The same things were measured in two ways. Each way mixes the same 5 hidden numbers, adds some noise and spreads widely along 4 directions of its own, which tell nothing about the thing.
Some things both ways: the first way, then the second way.
[-31 -30   4   0 -34  -7 -12   7 -51]
[ -2   9   1  -9  18  -2   5  -5 -19   0  -9   0  34  19  -2  -4]

[-31  10  -3  -1 -52   7  12   8 -31]
[ -1   5 -22 -22  20   5  -5   6 -20  -8 -11  14 -12  18  17   0]

[ 22 -16 -23  24 -11  -4 -19   1  14]
[-27 -28  18   5 -18   4  38  28  54  12  13  17 -21 -23   4   6]

[ 36 -11 -22   9  29 -59 -20 -29   7]
[ 17  11 -12  29 -16  27  18   9  -4  58  14 -13 -28   4   6 -33]

[-19  11  26 -10   2   2  -4   9   1]
[-25 -30  33 -21   9   6 -22  13   1 -17  10   4  24 -19 -13   0]

[ 13  -1   4 -12  10 -21  -3 -11  -7]
[ -2   7   7   7  -3  -2  -8  -6 -10   1   5  -5   6   1 -10  -4]

[  2  20   1 -12 -75   1 -17   4 -21]
[ -7   1   2 -13  19   5  11  11  -7 -11  -4   6   0   9  21   3]

[-22 -23   0 -14  11 -15 -15   7  43]
[ 33  -3 -23  11  -3  19 -20   2  -7   5   6 -26 -29 -14  10 -20]

[ -2 -15   5 -19  21 -28  -6  -4  14]
[ -7   2  11  19   1  -6   4   9  13   4  11  -9   1  -7   0 -16]

[-15 -23 -14  23 -13 -11  -5   1   4]
[  4 -22  -3 -26  -4  15  -4  -5   4   4 -11  15   6  -3  -7   5]

[-19   1  12  15 -40  12 -14  19  16]
[ 42  12 -21 -10  13   8   7 -11  -8 -11 -29   1  -4  21  30   1]

[-14 -22  -2  24  20  -7  -6   3  21]
[  8 -14   4   9  -9 -16   7  -9  35   4 -16   6  12  -6  -5 -13]

[ 10  10  20  15  28   8   9   2 -21]
[-34   5  21  12   2 -20  -3   6   7   7   8  11  16   7 -17 -12]

[  4   4 -18  11  12 -36  -9 -18 -19]
[ 39  -7  -3   3 -17  25  -4 -17  -2  28  -8  -9   4  -2  -6 -18]

[-18  19   4  -5  -6  27  26  12  13]
[ 13 -27   3 -18  -1  -5 -23 -20  10 -29  -9  -8  20 -27 -13  13]

[  0 -12  36 -23  28  20  47  11   2]
[-32  21   9  -9  19 -30 -11 -18 -28 -35   4  -5  40  11 -22  32]

[-11  -7 -15  28   1  -6  -8  -1   0]
[ 44  -7 -13   6 -14   4  -7 -34   9  18 -29 -16  31  -7 -10 -24]

[-53 -58  51  21  65  28  20  32  29]
[-15  -8  29 -14   3 -44  -9 -22  22 -47 -24  22  42   0 -17  27]

[23 14 26 -3 27 18  8 14 42]
[ 10   2   8   6   0  -6 -19 -14  -8 -14   2 -24  19 -10 -15   4]

[-12 -25  23   6   7  45  10  31  44]
[-24  -4  -3   2  10 -31 -24  -9   5 -26   0  -7  23 -14 -24   0]

Other things, the second way, with their names:
(91): [-17  -6  18 -26  21 -14 -39 -18 -29 -54   6 -14  43 -10 -23  28]
(28): [ 26 -20   4  -5  -6  16 -36  -4   0  21 -11  10   5  -4  -8 -33]
(413): [ -9 -26 -10 -10  -6  -1  -9  11  22  -1   1  16 -18 -17  -7  -5]
(371): [ 21  -1 -10  10   1  15  -5   6   1  30  -7  -3 -11   3   9 -35]
(251): [-28 -17  -2  -5   1  19 -23  23 -11  16  29  -5 -21 -18 -16  -9]
(431): [ 37 -22  20 -22  -3  14  -9 -13   5 -18 -24   1  19  -7   1   5]
(293): [ 11 -16  24  11  -6  -8  -6  -2  24   9 -11  -6  34 -15 -12 -29]
(269): [  6  -6  -1 -32  10  13 -24 -16 -30 -10  -7   6  17   9 -10  12]
(58): [ -5   7  -9   3  -6   6 -11  -7 -15  30  11 -10   5   4 -20 -11]
(299): [  8  21  23  -4  16  -2 -18  -3 -40 -35   8 -16  15  11   7  16]
(178): [ 33 -19  21  13  -3  -2  -8 -12  19 -13 -13 -28  32 -26  -5 -23]
(355): [ -3  -5  10 -11   7   8 -13   7 -10  -5   2   9  -5   8   1   0]
(255): [ 28  -8  -6  10  -8  -1  19 -11  29   7 -14 -14   5 -19   6 -11]
(440): [ 34 -17  -8   7  -4   9   0 -12  20 -13  -8 -33   2 -35   5  -6]
(262): [ 27 -38  12  -2 -12  17   0  22  37 -13  -6   7 -33 -30  22  -7]
(13): [-13  -5  -4  -6   3   4   5  13   5  -4  10   8 -17  -3   7  11]
(444): [-34  23  -8  35  -8   3  17  26  -4  28  45 -26 -35  -7  -4  -5]
(151): [  0   9   1  17 -25  22 -20   6 -28  32  33  -7 -35   0 -18  -2]
(210): [ -5 -26  -7 -24 -11  -5 -21 -20   5  -7 -13  14  23 -12 -32  15]
(390): [ 21 -23  25  -1 -11  -2  -1   1  34  -5 -25  28   4  -4   8 -13]
(432): [ -4  -9  22   6   8 -12   5   8  15 -25   0  -7  16 -13   6  -4]
(195): [ -7  22  -3   2   0 -11  12  -2  -8 -14   9  12 -18  17   4  28]
(439): [ 29   4   5  27 -14  17  23  -1   9  25   3 -26  -6 -10   5 -20]
(53): [-22 -16 -17 -13   2   1  -2  -4   1  29  -5   5  29  -7 -26 -13]
(331): [ -1  -7  -2  -5 -11  -7 -19  -8   6  -5  -3  17  -2   1 -14   4]
(165): [ 27  -3  -4   5   0  12   6  -2   5  14 -12 -12   6  -1  10 -24]
(68): [-28  -5  -8  11 -14   4   0  31  15  40  19  24 -36   1  -3 -24]
(364): [ 38   5 -32  -2  -1  34  -6 -15 -30  18   2 -27 -15  -3   5  -4]
(408): [ 18 -16 -29  -6  -3  30  16  19   9  17   1  -2 -41 -14  20  -8]
(23): [ 12   8  31  11   8   0  31  19  21 -29  -6   5 -16   5  42   6]
(418): [-24  -1  18 -20  11   6 -14  13 -24 -25  23   4  -5   1  -2  25]
(22): [-39 -17  41  -2  -2  -5  -2   8   2 -29  37 -22  19 -33 -25  29]
(100): [ 13   7 -16  12 -14  -3  30  11  28  12 -12  27 -42  12  24   2]
(154): [-32  13 -10  -7  22  -7  -7   4 -22  -7  10  -4  12   6  -9   4]
(274): [ 18  11  22   7  -6  -8   0  -2   5 -21  -8  11  -7  11  10   7]
(420): [ 19  -3  24  17  -6  -5   2  -6  14 -18   3 -22  14 -19   2  -1]
(148): [-15  13 -17  21 -17   3   9  16   3  23  35  -6 -47  -8  -4   5]
(470): [  3 -12 -16 -18  -1  26 -18   0 -22   4  12  -8 -15 -13  -7  10]
(89): [-33 -23  -2 -35  25   5 -18   3 -22 -14   7  -1  28 -14 -17  10]
(329): [ 14  23  49  23  -1   2  25   7  -5  -9  10 -15  13  12  13   0]
(498): [ 24  -3  20  -5   1 -15  32  -3  30 -16 -38  34  12  18  24   4]

Some of these things the first way, each followed by its name:
[-12 -11 -21  28  20 -15   6  -7 -21] : (68)
[-24 -10 -54 -20 -50 -46   0 -21  -6] : (408)
[-18 -10   1  18  24   4  18   2  -4] : (331)
[ 7  5 -4 -1  4  3  5  6 14] : (251)
[ 28  -3  -5  17  29 -14  16 -10  12] : (58)
[-20  26  16  10 -12   8 -13  11 -14] : (431)
[ 22  10   6  -7  -5  15  27   0 -21] : (195)
[ -5  10  -6  26 -23  -4 -26   5  -8] : (371)
[-36 -16  22  -5  19 -11  -3   6 -17] : (355)
[-17  -9  32 -11   2  13 -21  24  23] : (432)
[-20   3  27  43 -30  26 -33  25 -23] : (498)
[  0   7  21 -32  -6   3   9   6 -12] : (418)
[-19  -1  48 -55   3  -5  -9   7 -32] : (299)
[-21 -10 -24 -40 -12 -26  -2  -7  37] : (440)
[ 22  33  42 -47  39 -45 -11 -20 -33] : (329)
[ 41  36  24 -32  29 -26  -1 -13  60] : (420)
[ 29 -13   0  -6  70 -29   7 -19 -10] : (151)
[-11  23  39 -30 -13 -10 -24  12  10] : (23)
[-28  -4  12   3   7   3  22   6 -19] : (269)
[ 49   0 -25 -13  21 -17  22 -18  24] : (148)
